There are 7 hidden switches. A switch that is on adds its own fixed numbers to the row, and there is some noise. The rows also spread widely along 9 directions, which tell nothing about the answers.
Known rows, each followed by its switches (1 for on, 0 for off):
[  0 -19  25 -14  11  17   2 -20 -13  10  -2   5 -15  -1   3   9  -2  30
  31  10  62 -23   5   5  12  -1 -47  29  -1 -16   2  13 -12  20 -17 -28
 -54   1]	1 0 1 0 0 0 1
[-11 -13  35  -8  38   9  -3 -11 -11  48  20 -20 -36   0  36  15 -32 -15
  33  36 -39   1  21  21 -24 -11 -10  -6  -6  -1  -6 -23  18   9  14  32
 -34 -47]	0 1 1 1 0 0 1
[ -8 -13  15   5   5  16  -4   7  -3  25 -16  -8   3 -15  -3  26 -21  26
  26  12  10  -8  12  31  19  -8  -2  -1 -34 -25 -15  -5 -15 -19 -12 -12
 -35  19]	1 1 1 0 0 1 0
[ 19 -31  10   4 -19   2 -16  -1   9   7 -20   0  18  -4   8  13 -32  16
  -8   9  33 -13  12 -12  12  -3  -8   7  -8  -7  20  17   0  -3 -10 -11
 -42  -5]	0 1 1 0 1 1 1
[  9 -17   0  11  -4  -8  -5   0  26  37  18 -12 -25 -31  23  18  -4  -6
  16  41 -44 -16   5  20  -4  28  -7   0  13  -1  16 -40  39   3  38 -13
  -6  -4]	0 1 0 1 1 0 0
[  5 -11  -1 -31 -22 -28   7   5  16  10  32   4  -7 -11   9  12 -29  10
  -6  34  45  22 -48 -36 -12  22   2 -13  25 -29  39   8  31  44  -2 -15
  15 -20]	1 1 1 0 0 0 0
[  4 -18 -14  -1  -8 -10 -15  31  30  14  11   3 -21 -52  -6  29 -42  -1
 -22  20 -31   9 -32  14  11   5  32 -22 -13 -24  21   9  -2 -19  21  -3
  25  -9]	1 1 1 1 1 0 0
[-22 -43  15  29 -14  24 -18 -12  19  55 -82 -22  42  22  32  -9   2  15
  38  35  12 -75  70  21  -3 -16 -39  -8 -20  44  16 -20  56  20  23   5
 -88   2]	0 0 1 1 1 0 1
[-47   3  27  -1 -16  33  -4  13  43  11 -49  53  16 -81 -20   6  -6  27
  -6 -13  15  -9 -37  30  -7 -29   9 -28 -63   5 -34  82   1 -73  63  17
  20  13]	1 1 1 1 1 1 0
[ 12   3   7  16  -2  19  -3  10  -3  19   4 -14 -10 -17  12   4 -54 -40
 -10  26 -23   0  -2  13   0 -21  -6 -26 -12   3  17  14  10 -14  13  21
  -5 -39]	1 1 1 0 0 0 1
[ 27  -9  22  -8   2 -27  -9 -32  19  14  24  30 -15  -4  13  -8  14  42
 -14 -18   8 -20 -26 -24 -11   2  -8   7  17  15 -44  22   3   9  62  36
  29 -25]	0 1 1 0 0 1 1
[ -2  -9   5  22  40   8 -27   3 -15  -1  -1 -30  -8 -16 -14  28 -58   8
  22 -10 -61  33  19  62  22 -14  55  -2 -51 -19 -12  -1 -39 -24 -32  36
 -14  -6]	1 1 0 0 1 0 1
[  2 -18  19  12  -5  13 -16 -15   6 -11 -16  22   9 -27 -14   8 -27  28
 -16 -38  31 -12 -13   1   2 -19  -3   5 -29  -6 -20  49  -4 -35   6  10
  -6   8]	1 1 0 0 1 1 0
[-51  19  28  19 -17  18   8  22 -15  51 -39 -36  40 -19  -6  -7 -15 -14
  43  33  11 -10   9  34  -2  -9   1 -32 -48  42  17  22  67  -4  47  31
 -22 -31]	0 0 1 1 1 1 0
[-17  18  15  22   5  12  14   0 -17  27  -1 -34  17 -19 -25  13  13  38
  61  21  42  -7   9  28  29  24 -30  17 -25  12  -5   9  20  13  45 -19
 -12  11]	0 1 1 1 0 0 0
[  4 -51   0 -22 -12 -11 -12  21  16  16  -2 -13   7  19  28  26 -62 -33
 -18  34  -2   4  11 -16 -17  -7  10 -41   6 -24  34 -14  16   9 -37   8
 -31 -23]	0 0 1 0 0 1 0
[-17   8  37 -23   5  28   9  14  -6  35  17  -9 -18 -34  30  15 -29 -31
  41  56  -4   8 -11   6 -20   2 -14  -5   2 -17  33 -14  36   1  -1  -5
 -43 -14]	0 1 1 0 1 0 0
[-24  20   0 -30 -40  11  27  12  38  -9   3  24  16 -63 -12   6 -10  -7
  12  32  31  35 -53  12 -26  10   7 -39  -9   5  13  56  31 -13  46  -4
  52   1]	0 1 0 0 0 0 0
[-26  -9  -9   7   3  -9 -11  22  16  28 -24 -18  17 -11  -2  10 -42 -25
  11  13 -74  24   1  55 -14 -23  61 -63 -48  13 -19   0  18 -20  10  73
  36 -24]	1 0 0 0 0 1 0
[  6 -10  -1  27  14   5 -11 -18  15   7   5   6 -18 -31  -8   1 -23  10
  -8 -15 -25  -4  -7  29  -3 -13  -1  -6 -21  12 -24  30   2 -24  46  29
  30 -21]	1 1 0 1 0 0 1

New rows, each followed by its switches (1 for on, 0 for off):
[-21  -3  14 -14   0  25   5 -15  10 -25  -7  16   8 -35 -15   2 -48   3
  -1  -7  43  35 -27  13 -23 -27   2 -17 -31  -8  -1  77 -10 -19  -5   8
  13 -14]	1 1 0 0 0 0 1
[-11 -30   7 -42   9  -2  -3   8  45  12  -1  43 -13 -40  24  17 -29 -20
 -10  23 -58  14 -30  25 -28 -17  39 -49  -9 -18 -21  23 -20 -20  24  38
  32 -15]	0 0 1 0 0 0 1
[-19   7   9 -24  11 -21   2  -6  17   9  22  12  -6 -22  -2   0 -17  27
  17   5 -12  36 -56  12 -14  -1  40 -28 -11  -3 -21  34   4  15  37  51
  45 -29]	1 1 1 0 0 0 1
[-13  -9  21  25  48  -5 -22   1 -40  35 -12 -45   1  23   1  10 -28  18
  43 -18 -41 -10  31  32  26 -13  27  13 -40  -9 -21 -23  -4  19 -16  45
 -41 -13]	1 0 1 0 1 0 0
[ 24  -4  11  33 -33  18  -3  -7  10  16 -14  -2  12 -18   2 -12  -8  -7
   2  19   9 -32  15   9   5  -4 -38   4  -2  36  12  12  40 -27  43   1
 -17 -12]	0 1 0 0 1 1 1
[  7 -38  14  -2  16 -33 -24  -4   4  50  -1 -23   0  36  27  17   8  34
  36  13 -30 -28  30  10  12  17  21  10   3 -11 -13 -62   9  34  -4  24
 -48   7]	0 0 1 0 1 1 0
[ 20   5   0   0   4   9  15  18  -5  19  30 -14 -22 -32  -3  13 -20 -27
  13  43 -14   6  -6  30  23  15 -20   3   8 -11  18  -1 -13  -7  16 -17
  -4 -11]	0 0 1 0 0 0 1
[ 21 -29  -8   0 -27   9   3 -42  40  -1  -5  39 -11 -16  -6 -10  57  55
  12   9  78 -58  -8 -10  12  31 -73  32  38   4  -6   7  10  18  42 -55
 -10  36]	1 0 0 0 0 0 1
[ 17 -44  12  13  21   4 -23 -11   7  10  -5  -1 -13   0  18  10 -60 -29
 -36 -12 -32 -25  23  -1 -15 -37 -10 -18 -10   6  -9  30  -9 -13  21  35
 -11 -54]	0 0 1 1 0 0 1
[-12 -10  -3   8 -10  11  -9  36  30  31 -19   1   4 -53   5  24 -43 -22
  -6  36 -57  -6  -4  29   1  -9  27 -43 -28   2  12  11  19 -33  45  14
  14  -9]	0 1 1 1 1 0 0
[-14   7  30   1  11  32   3   6 -16   9  -4   2  -2 -39 -13  10 -18  -5
  17   6  33 -15 -10  14  16 -16 -25   7 -22 -12   6  34  -4 -19   4 -11
 -33   1]	1 0 1 0 1 0 0
[-25 -20  -1 -42   2 -16   7   4  18  -3   6  12   2 -16  -2  17 -33  18
  15  28  36  47 -40  14  -3   8  33 -19 -10 -28  14  34 -13  27 -23   3
  12 -18]	1 0 1 0 0 0 1
[-11  -9  24 -26  37  14   1 -12   8  32  28  11 -54 -45  12  26 -19  10
  28  36 -20  15 -16  36  -2  -2  -2   5 -11 -31  -8  -1 -19 -10  13   0
 -17 -14]	1 1 1 1 0 0 1
[ 21  -8  19  24   6  -1  -6  -3 -11  32  13 -16 -15 -19 -10  13   3  14
   8   4  21 -33   7   7  26  19 -38  29  -2   2  -1  -3  16  -4  36 -17
 -24 -10]	0 0 1 1 1 1 0
[-10 -19  -3   2 -10  -8  -1   2  17  23  -4  -2  -6 -23  -8  10 -16  -3
  -5  22   1   1  -9  22  -8   0  -3 -24 -17   5  -1  11  33 -10  26  10
  16 -21]	1 0 0 1 0 1 0
[  4   0  12   1 -31   5   2  10   7  -1  -2  15   8 -38 -12   0 -32  13
 -18  12  57   8 -34 -12   7  -3  -9  -4  -8  -9  27  52  10 -12  10 -14
  -9 -16]	1 1 1 0 1 1 1
[  2  -6 -45  30  -4 -39 -25  10  47  10 -11  -5  11 -44 -45  13  22  85
  26   2 -57  18 -16  75  49  56  69  -8 -37  10 -30  -6 -20  -4  59  19
  71  29]	1 1 0 1 1 0 1
[  3  -2  16   7 -21   9  -2 -22  -3  -8   3   4   6 -23  -7  -8 -16   9
  -5  -6  73 -14 -21 -27  -6  -1 -40  18   6   0  17  43  32  11  10 -20
 -13  -9]	1 1 0 0 1 0 0
[-15 -14  23  21  -7  48 -10  -6  10  34 -47  21   4 -28  18  -6 -23 -35
 -19  -4  -2 -64  17  12 -20 -52 -47 -31 -26  24 -15  44  33 -42  51  14
 -21 -19]	1 0 1 1 0 0 0
[ -7  28   6  27   4  10   0  13 -23   8  -6 -22  13 -29 -37   7 -30  22
  23  -3   1  27  -8  46  32  -7  22 -15 -51   6 -21  45 -16 -25  21  30
  18 -18]	1 1 1 0 0 1 1
[  8  -2   4  21 -12   1  -6   1  -5  21  -3 -13   6 -17 -14  -2   6  11
  15   3   5 -18  -2  22  20  10 -12  13 -11   7  -1  -2  26  -6  22   4
  -6  -1]	1 0 0 0 1 1 0
[-19   3  28  -9 -34  37  22  -7  19  25 -30  22  24 -23  25  -5   3  -6
  23  38  75 -37  -8 -24 -34 -12 -63 -20   3  16  17  37  58   4  41 -21
 -32  10]	0 1 1 0 0 0 0
[  1 -25  17   4  25 -11  -6 -28   5  12  10  -1 -10  -6 -18  14  -5  31
  15 -15   5  -4  13  31   7   3  -9  19 -17  11 -39  17 -10  -4  27  20
  -3 -12]	0 0 0 1 0 1 1
[-11  -5 -23  10 -27 -18   4   9  17 -17 -23 -29  58   1 -21   0 -44  14
  12  18  24  39  -7  18  -5  11  39 -40 -26  26  21  39  25  28   6  23
  23 -18]	0 1 0 0 0 0 1
[-17 -12 -12  14  -6   4 -10   9  40  10 -19  16  -1 -48  -8  13 -35  -7
 -20  -3 -50   2 -18  36 -16 -20  32 -51 -36   9 -22  34   9 -41  50  37
  56  -8]	1 1 0 1 0 0 0
[ -6 -35  42 -15  30  -1 -17 -27  -9  -1  20   6 -28   5  20  19 -72 -11
 -32 -31  35   2 -18 -41 -37 -44 -16  -2  -8 -27  -6  56   1   7 -17  25
 -20 -55]	1 1 1 1 0 0 0
[ 43   0  -6  66 -13  -9 -16 -11 -13  17  12 -26  -9  -3 -16  -7 -33 -21
 -48 -24 -11 -38   7 -10   5 -16 -35  -7  -4  30  -4  25  41 -21  58  26
  30 -48]	1 1 0 1 0 1 0
[-20   5  12 -32   7 -17  11  15  27  39  18  19 -11 -27  13   9  16   8
  34  33 -51  11 -33  29 -15  14  32 -38  -6   0 -34 -13  20   5  56  47
  40 -15]	0 0 1 0 0 1 0
[ 31 -24  -2  30  -8   1 -19 -19   5   7  -3   4 -11 -11 -15  -4   0  22
 -13 -14   5 -38  13  18  28   5 -22  28  -5   8 -12   7  -5 -20  14  -3
 -20   0]	1 0 0 0 1 1 1
[ 19 -27  23  -1  -3  16 -11  -8  16  26   2  11 -16  -8  36  13 -17  -8
  -4  17  12 -38   9 -25  -9  -4 -36  14  20 -14  19 -14  19   1   7 -22
 -54   3]	0 1 1 0 1 0 0
[ 49 -36   6  44  12  16 -31 -14  15  12   3   5 -32 -26  21  13 -35 -30
 -47 -22 -49 -57  27  -3  -3 -23 -34  16   4   7 -14   3   1 -51  43   2
  -8 -12]	0 1 0 1 1 0 0
[  9 -21  28   6   5   7 -16 -16   4   8   7  18 -23 -40   2  -3 -44 -12
 -37  -9  14 -14 -29 -16 -12 -25 -16  -1  -8   1   2  59   7 -22  30  15
   1 -51]	1 1 1 1 1 0 1
[ -9  17  39   3  23  26  23 -12 -20  44  20  -3 -23 -32   3   1  20  -5
  39  20  21 -31  -3  12   2   3 -62  22  -1  11 -14  11  25   0  61  -5
 -18 -15]	0 0 1 1 0 0 0
[-45 -49  25 -26  -6  24 -15   5  19  -1 -60   9  43  -3  21  13 -62 -10
   6   8  24   4  22  11 -23 -47  26 -38 -44  -4  15  54  -4  -5 -42  25
 -56 -14]	0 0 1 0 1 0 1
[ -2  -8  16 -29  -4 -29  13  -8  -8  25  33 -12 -10   9   1   8   3  27
  26  36  68  13 -29 -22   0  30 -17  10  21 -17  23  -8  33  58  -5 -15
 -14 -17]	1 0 1 0 0 1 0
[-16 -21  35 -13  18 -13 -12 -23   5  22  27  10 -32 -21   6  13  -9  36
  17  -9  18   8 -24   3 -12   4  -4  21 -12 -17  -9   2  20  -2  11   8
 -12 -14]	1 1 0 1 1 1 0
[ 15 -24 -13 -13 -43   2   4   3  43  -6  -4  20  10 -32   1  22 -22  -2
 -22  23  29   1 -15  -6  -8   6 -12 -21   4 -10  16  23  18 -21  12 -27
  17  12]	0 1 0 0 0 1 0
[-22   2   7 -28 -22 -15   5  34  12  34   9 -17  13 -23   5  19 -28  -2
  33  60  -5  36 -21  13  -2  25  39 -29  -9 -16  37 -18  34  12  -4   7
  -7 -12]	0 1 1 0 1 1 0
[ 13 -32   0 -16 -24  26  -6  -7  56  15 -14  45 -11 -50  27  19  22  20
  14  30   1 -41   1  15  -7  11 -32   9  11 -13  -5 -12   7 -29  31 -42
 -24  56]	0 1 0 0 1 0 0
[-11  26  31  25 -23  48  14  -4 -31 -28 -11 -15  23 -44 -33  -1 -60 -30
   4  -3  76  14  -4   3   1 -25 -37   9 -35  19  37  90  16 -27   0 -15
 -25 -28]	0 1 0 0 1 0 1
[ 26 -38  14 -11  13 -17 -14   3  12  48  39   3 -59  -8  43  18 -58 -44
 -40  26 -58  -4  -9 -17 -32 -20   2 -30  17 -29  14 -27  26 -12  12  32
   1 -63]	1 1 1 1 0 1 0
[ 18 -25  -2 -12 -22  19   2 -11  35   1   1  25  -8 -30  17   9 -16  -7
  -2  28  25 -12   4   3 -15  -1 -31  -5  19  -5  13  11   8 -12  12 -25
 -13   6]	0 1 0 0 0 0 1
[-18  -5  18  18   9  -4 -10  -2 -15  20   0 -21  -2 -22 -20   7 -21  10
  12  -5   6   0  -1  31  11  -2   0   7 -33   6  -1  15  20 -12  13  16
 -10 -22]	1 0 0 1 1 1 0
[ -1  -3  31   3   1  12  -8   6 -10  19   0  -2  -3 -18   8   8 -36  -4
  -4  -1  16  -6 -11  -7  -3 -25  -6  -2 -21 -13   6  27  16 -19  -2  14
 -27 -22]	1 1 1 0 1 1 0
[  3   1   5  -4 -60   3   9  16  37  24  -5  25   7 -58  -5   3  -3  -3
 -24  41  51 -21 -39 -23  -4  17 -38 -11  11   8  38  38  55 -22  62 -34
  14 -10]	0 1 1 1 1 1 0
[ -2 -15  27 -25  -5 -10  -9 -22  12   2  26  12 -21 -13  25  -9 -54 -31
 -24  11   8  24 -45 -31 -52 -21   4 -20  12   0  26  40  44  16   4  44
  15 -71]	1 1 0 0 1 0 1
[ 25 -13 -30  10 -25 -25  -2  10  12   4  18 -16  -2 -10 -21   4 -18   2
 -11  26   4  13 -13  20  17  27  11 -13   5   0  22  -3  10   7   6  -2
  24 -19]	1 0 0 0 0 1 1
[ -5 -11  24  23   0   3 -10  -5   5   3 -17   0  20 -30 -23   9 -30  32
   2 -15  28  -3  -1  17  19 -12   0   7 -41   9 -16  54  -9 -20  28  13
 -11 -16]	0 1 1 1 1 1 1
[ 24  -8 -24  22  -9  -4  -6  18   7   8   3 -17   2 -28 -37  27  21  42
  33  19  -8 -10  13  54  59  51   7  30 -10  -8  -4 -35 -23 -14  15 -33
  -6  50]	0 0 0 0 1 1 0
[-39  32  34 -28 -18  37  33  -3  20  20   2  26   1 -57   7  -4   6 -22
  43  46  16  10 -40  13 -48  -5 -19 -36 -11  18  -3  44  59 -13  60  14
  27 -10]	0 1 0 0 0 0 0
[  8  11  12  22 -31  38  -5   2  30  31 -17  25 -12 -53  28 -18  -7 -51
 -20  25 -32 -46 -14   0 -39 -22 -39 -33   0  35  10  16  64 -48  76  16
  17 -18]	1 1 0 0 1 0 0
[  7   4  19 -14  -1  40  11   8   1  13  14  16 -36 -60   9  20 -29 -18
   8  37   4   9 -22  22   5  -8 -26  -7  -8 -31  14  26 -21 -36   7 -26
 -18  -1]	1 1 1 0 0 0 1
[-31   1  14 -16   0  18   6  -5   2  -1  -4   6   5 -39 -34  15  23  47
  52   6  60   5 -19  31  25  23 -16  27 -18 -23  -3  20 -10   7  -5 -35
 -18  44]	1 0 0 0 1 0 0
[-19  36  12  25  -3  25  11  17  -8  35 -14 -25  13 -39 -10  -4   4 -25
  49  30 -48 -13   5  58   0   1  -1 -19 -28  33  -5   0  37 -21  55  29
   9  -3]	0 0 0 0 1 0 0
[-22 -40  14 -24 -14 -19  -2 -18  36  27  -9  14   7  -1  22  -1   0   7
  11  25  21 -13  -4  -8 -42  -3 -12 -30   6  16  -2  11  56  20  30  20
   0 -23]	0 0 0 1 0 1 0
[ 14   3  14  38  -4  19 -17 -11 -18 -21 -21  -5  25 -19 -28   0 -38  20
 -29 -52  52 -26 -10 -19  24 -29 -17  13 -32   4 -14  75 -14 -22  13   0
  -5  -4]	1 1 1 0 1 0 0
[ -3  -6  25  30  28  11 -24  -1 -19  26  -6 -23  -7 -16   1   5 -40  12
  13  -5 -25  -5  15  28  15 -17   7   4 -41   4  -5  16  -5  -9  14  28
 -24 -29]	1 1 1 1 1 0 1
[ 19 -10  22  15   8 -12  -3 -26  -7  27  20 -13 -10  12  13  -2  -2  20
   9  -5  34 -37   1 -29  -9   8 -49  19  14  16  -7   9  41  30  49   2
  -9 -29]	0 1 1 1 0 0 0
[ 24 -16  14  -4   6   5  -4 -18  22   6  14  30 -17 -22  10   5   4  29
   3  -3   4 -24 -15  -1   1   1 -25  12  11  -5 -31  23 -20  -5  43   2
   3   3]	0 1 1 0 0 0 1
[ 19  -2  10  20   0   7 -17  11  -5  35   2  -1 -17 -21   5   9 -14  -1
  -6   1 -16 -25  -1  10  17  -2 -13   6 -10  -9  -3 -12   9 -27  20   3
 -15  -2]	1 1 1 0 1 1 0
[  8 -38   3   4 -12  -7 -14   8  27  27  -5  -3  -5 -21  10  21 -26   0
  -4  23 -16  -8  14   8  -6   9   2  -8 -10  -2  12 -13  30 -17  14  -4
 -18  -5]	0 1 0 1 1 1 0
[-29  -3  14 -23  -4 -24   1  -5  18  13  17   4  -4 -39 -19   8  -5  55
  27  25  50  36 -54   6   7  30  17   8 -14  -6  14  32  13  28  24  -3
  13 -16]	1 1 1 1 1 0 1
[ 12 -45   8 -49 -17  13   9   3  45  18  26  31 -40 -38  41  30 -20 -21
   4  72  -8  21 -12  15 -30  11 -11 -20  26 -33  24 -27   5 -15 -13 -28
 -21  -3]	0 1 0 0 0 1 1
[  4   1  39  37  12  68   5  -5  -9  45 -18  -1 -22 -41  25   8 -19 -42
  18  26 -29 -55  45  42  -4 -39 -66  -4 -25  20 -12   7  10 -53  53  -3
 -52 -11]	0 1 1 1 0 0 1
[-15  -9  -8 -16 -36  25  15  18  16   8 -10  -5   7 -35   4   7 -52 -65
 -11  70  24  21 -14  13 -23 -11 -19 -44   1   3  65  28  42  -4 -18 -21
 -12 -32]	1 0 0 0 0 0 1
[-13 -14  17   5  10   7  -3 -28   8  32 -14   3  -8 -12  -2  -1  25  46
  33   7  36 -39  11  22   6   5 -41  19 -11  12 -24  13  10  17  41  -9
 -25   3]	1 0 1 1 0 0 1
[  6 -17  11   1 -28  -1  -5  -6  30  23   8  26 -23 -48   8   4 -10  -4
 -20  24  16 -13 -29 -11 -18   6 -31  -4  10   2  21  14  49 -23  41 -15
   9 -16]	1 1 0 1 1 1 0
